The first 5 rows are patterns. Each new row is the sum of 2 different patterns, raised or lowered, with some noise. Before adding, each is slid sideways (what falls off one end comes back at the other) and multiplied by a number that may be negative. Names go in the order of the patterns.
(in the rows, 128 means zero)
Known rows, each followed by the names of its patterns:
[114  85 119 123 129 179 167 136 107 119 130 132 103 136 121 121 125 128
 135  75 178 132 103 131  76  83 174 127 143 132 126 127 106 125  77  89
 181]
k272
[131 141 147 137  99 126 129 147 128 119 145  85 119 116 124 128 153 136
 107 136 123 139 103 131 134 116 130 159 129 119 132 141 123 125 163  75
 128]
k373
[145 122 118 120  75 109 164 157 127 151  75 127 137 156 172 102 133 149
 124 129 122 169 115 147 134 105 136 138 131 115 122 127 120 137 101 111
 121]
k652
[117 131 124 123 116 113 141 149 130 124 118 130 129 136 181 125 125 119
 128 126 177 112 181 127 119 116 149  84 126 124 167 139 122 111 137 159
 121]
k665
[153 141 109 130 149 125 130 135 113 125 132 107 132 128 118  94 128 145
 128 117 134 151 126 116 128 122 117 116 148 141 103 126 143 129 137 150
 117]
k876

New rows. What belongs after each?
[142 176 130 110 144 148 128 114 117 140 145 134 140 133 112 128 147 179
 132 151 116 150 140 160 120 199 127 121 123 139  87 135 106 171 141 117
  88]
k665 k876
[ 88 120 129 105 115 128  68 126  98 108 118 172 118  73 117 117 117  67
 115 128  95 118 153 123  80 103 148 112 100 140  52  87 130  99 117 139
  80]
k373 k876
[118 112 181 130 131 128 139 102 112 145 119 128 110 154 133 107 138 132
  97 129 144 116 127 133 115  95 186 126 125 118 101 113 155 119 128 108
 123]
k373 k876
[ 83 104 106 118 106  94 139  60  95 109 103 139 139  86  92  98 101 108
  92 122 107 126 125  94 109 127 110 117 103  71 100  72 114 110 109 112
 123]
k272 k373
[116 131  84 147 115  70 123 120 103 115 107 105 124 119  81 105 133 123
  92  99 115  48  73 149 147 110 141  63 123  99 130 184  88 102 131  96
  93]
k652 k876
[181 123 155 142 150 152 162 190 161 187 182 117 166 192 200 157 154 113
 128 148 205 152 187 150 171 142 176 135 159 152 175 204 115 140 178 177
 193]
k272 k665
[135 121  70 106 118 105 102  96 121  56 119 107  95 111 110  69 110  58
 100 103 115  70 127  97 115  70  91 101  81  84 107 125 110 114  71 108
 117]
k652 k665
[123 212 133 134 121 125 129 198 124 188 120 132 135 146 121 146 134 174
 144 114 116 158 160 131 119 152 133 130 131 116 128 161 145 126 123 141
 142]
k373 k665
[125  98  84 120 105 160  88  88 114  77 113 105  88 100 115  91  65 139
  96  95 133 103  95 123 125 116 135 109 104 136 156 119  79 119 124 109
 126]
k652 k876
[119 181 111 148 134  87 117 150  97 160 112 121 110 171 103  77 121 169
 133 111 104  89 117 106 118 124 115 113 122 105 130 137 120 115  97 149
  83]
k272 k665
[135 124  91 143 121 103 118 107 106 126 120 135 121 121 129 107 136 108
  97 150 130  99 116 119 117 141 142 119 111 117 117 111 111 135 120 116
 125]
k272 k876
[149  54 128 133 120  95 167 119 115  75 104 116 137  96  78 119 136 110
 112 118  98 124 120 107 114 133  98 109 120 121  78 104 123 134 115 114
  63]
k652 k665
[139 106 127 122 135 135 119 131 116 130 122 141 139 105 136 143 129 122
 140 129 143 161 128 113 126 124 118 157 114 119 113  92 141 124 113 111
 128]
k652 k876
[107 119 129 121 130 176 116 134 121 114 127 174 107 170 130 111 114 136
  76 126 120 144 118 117 116 129 145 122 129 129 120 122 108 104 126 143
 128]
k665 k876
[111 138 107 107 142 144 118 132 118 126 143 121 149 149 131 129 138 142
 119 128 126 136 120 120 126 131 137 131 123 144 120 119 136 128 115 107
 150]
k373 k876
[ 98 164 134 113  95  78 133 134 124 131 120 122  92 136 118 168 141 114
 109 122 134 179 115 187 117 149 132 151  71 126 129 169 184 139  78 110
 156]
k652 k665
[132 157 176  64 188 153 109 140  84 125 167 148 154 121 138 141 118 119
  77  96 181 132  71 110 124 148 180 157 136  74 109 169 165 114 161  81
 131]
k272 k652
[158 128 176 168 100 155 122 125 131 136 165 148 231 173  82 144 172 146
 180 124 128 101 123 148 162  96 131 157 155 153 137 122 143 155 180  79
 134]
k272 k665
[114 105 111 100 155  61 100 137 118 158 148  64 114 102 113 136 109 129
 110 150 141  84 112 172 120 104 106  69  54  97 126 135 112 103 122 105
 125]
k272 k665
[133 148 119 108 133 122 137 113 119 124 167 124 118 132 103 114 152 163
 139 145  60 128 152 158 180 117 150 146 119 151 127 161 125 146 117 111
 122]
k652 k876
[117 118 163 112 131 127  96 123 125 128 118 108 125 121 127 102 118 106
 151 119 105 115  88 106 143 146 108 133  85 109 128 138 144  82 126 145
 123]
k652 k876
[ 67  43  65  71 108  59  73  58  47 102  78  58  89  71  82  55 105  65
  62  87  76  62  59  84  82  74  85  76  94  72  71  76  79  72  81  94
  74]
k652 k876
[ 96 175 141 187 148 143 130 123 151  86 146 202 145 111 138 122 141 206
 176 156 114 158 144 145 133 151 110 137 149 140 143 102 197 122 168 149
  95]
k272 k373
[156 163 165 175  90 196 179 137 153 106 111 184 169 152 152 175 154 119
 164 113 116 225 153 117 164 150 158 214 218 172 132 150 168 157 120 169
 165]
k272 k876
[165 146 144 159 105 161 154 158 172 172 123 145 150 168 146 136 177 123
 130 137 154 151 174 166 129 169 150 152 132 163 156 142 155 171 146 141
 141]
k373 k876
[105 117 135 157 161 126 124 116 123 134 104 115 119 131 118 117 131  84
 146 164 110 126  71  77 156 143 136 126 118 120 115 115 109 101 178 117
  88]
k272 k373
[128 137 107 121 135 107 120 123 106 144 111  96 115 117 105 112 111 165
 115  95 115 149  89 105 113 135 108 103 126 137 110 111 120 123 124 130
 103]
k665 k876
[130 129 159 120 137 106 142  93 122 187  95 112 184 125 181 148  77 136
 127 122 112 138 153 133 176 168  84 147 164 124 135 128  86  93 122 140
 108]
k272 k665
[172 155  96 160 169 166 184 140 171 179 145 130 152 181 156 158 157 136
 107 163 160 156 156 155 104 176  87 148 158 171 132 190 154 131 111 162
 173]
k652 k665
[ 80 130 130 144 142  95 143 161 130 125 114 156 116 147 180 112 134 125
 134 116 170 115 170 133 100 105 142  97 118 117 159 104 114 134 155 159
 138]
k652 k665
[109 129 132 116 126 123 113  85 126 130 100 156 128  82 137  58  99 160
 133 119 157 125 132  87 113 101 116 148 103 111 128 121 128 153 157 142
 107]
k272 k665
[142 183 179  63 110 138 124 198 143 106 108  95 170 128 112 147 100 138
  85 151 120 156 160 108 134 129 156 117 140 147 116 163 173 147 110 141
 152]
k373 k652
[142 122 148 163 145 119 127 137 135 125 127 107 125 128 133 140  90 163
  89 112 132 100 100 171  91 156  89 134 139 125 108 136 103 172  84  96
 127]
k272 k665
[104 127 131 130 174 117 145 129  89 141 147 109 131 131 112 104 135  95
 127 142 116  86 133 155 129 120 138 145 137 125 133 111 121 121 151 164
 109]
k652 k876
[185 161 175 164 164 174 158 190 163 163 166 155 157 171 166 145 140 164
 162 167 140 152 171 174 154 156 155 127 147 198 187 153 173 138 163 171
 192]
k652 k876
[132 154 111 132 113 124 120 155 103 151 146  80 108 150  83 147 147 121
 129 107 105 124 141 125 112 151 140  81 117 135 135 136 116  82  85 114
 133]
k272 k665
[141 154 164 126  78 125 103 149 123 116 117 100 159 142  79 134 141 131
 105 129  83  96 132 130 122 116 129 138 120 131 121 134 132 128 144  99
 126]
k272 k652
[133 122 117 119 132 163 148 127 106 132 143 140 105 127 128 128 133 173
 137  88 158 131 111 167  82 139 163 118 127 156  99 130 111 160 100 102
 159]
k272 k665
[154 139 140 137 131 150 127 124 107 124 167 136 116 120 145 148 150 162
 151 120 132 141 130 122 138 121 131 131 126 124 105 173 140 118 136 119
 109]
k272 k876
[124 150 112 146 124 103 150 133 118 112 121 116 112 153  64 107 116 152
 131 116  99  70 107 176 153 123 162  42 113 124 153 173 112 132 132 124
 118]
k373 k652
[101 145  59 106 122 112 190 141  62 101  94 105 147  92 166 106 143 132
  79  79 142 111 144 114  58  59 110 151 107  91 105 122  97 101 102 118
 125]
k272 k665
[123 126 151 175 160 161 113 132 148 171 118 126 123 142 131 112 143 111
 174 147 129 149  80  91 193 136 131 139 131 120 131 108  85 124 174 109
 110]
k272 k876
[119 133 133 124 120 119 149 136 137 122 125 147 133 157 139 105 103 131
 110 157 127 120 100  93 146 123  95 124 135 129  90 140 123 121 135 122
 117]
k652 k876
[127  43 143 108 123  89  74 105 130  87  66  99 139  91 115 107  98 117
  94  80  86  92 106  93 106  72  34  97 112 104  92  99  17 102  73 118
 106]
k652 k665
[129 131 170 159 100 140 159  64 181 162 124 105  85 107  92 100 144 135
 131  90 156 104 129 150 117 119 121 178  95 124 153 113 190 173  96 117
 118]
k272 k652
[127 107 113 111 111  86  94 141 118  95 104 116 123 150 136 124  96 110
 114 109 101 120 106  96 110 125 118  78 150 133 101 109  82  86 137 108
 133]
k272 k876
[132 109  93 156 133 112 163 141 150 108 148 106 129 164 125 130 127 159
 135 134 146 128 147 147 147 121 136 146 138 162 178 104 111 131 103 179
 148]
k373 k652
[139 112 121 146 150 104 127 145 128 136 136 129 122 135 152 130 109 129
 128 122 178 110 117 141 137 114 174 116 161 145 126 119 165  94 129 139
 190]
k665 k876
[ 77  73  91  93 100  90 104  76  96 115  71 142 103  85  98 108  69  87
 117  70  97  84  95  97  86  95  68  65 104  99  82  84 109  90  54 137
  87]
k373 k876
[158 144 115 139  99 114 163 138 100 135 151 142 188 179 156 124 140 149
 139 138 159 134 131 145 145 152 121 204 127 107 147  84 139 188 138 135
 123]
k272 k652
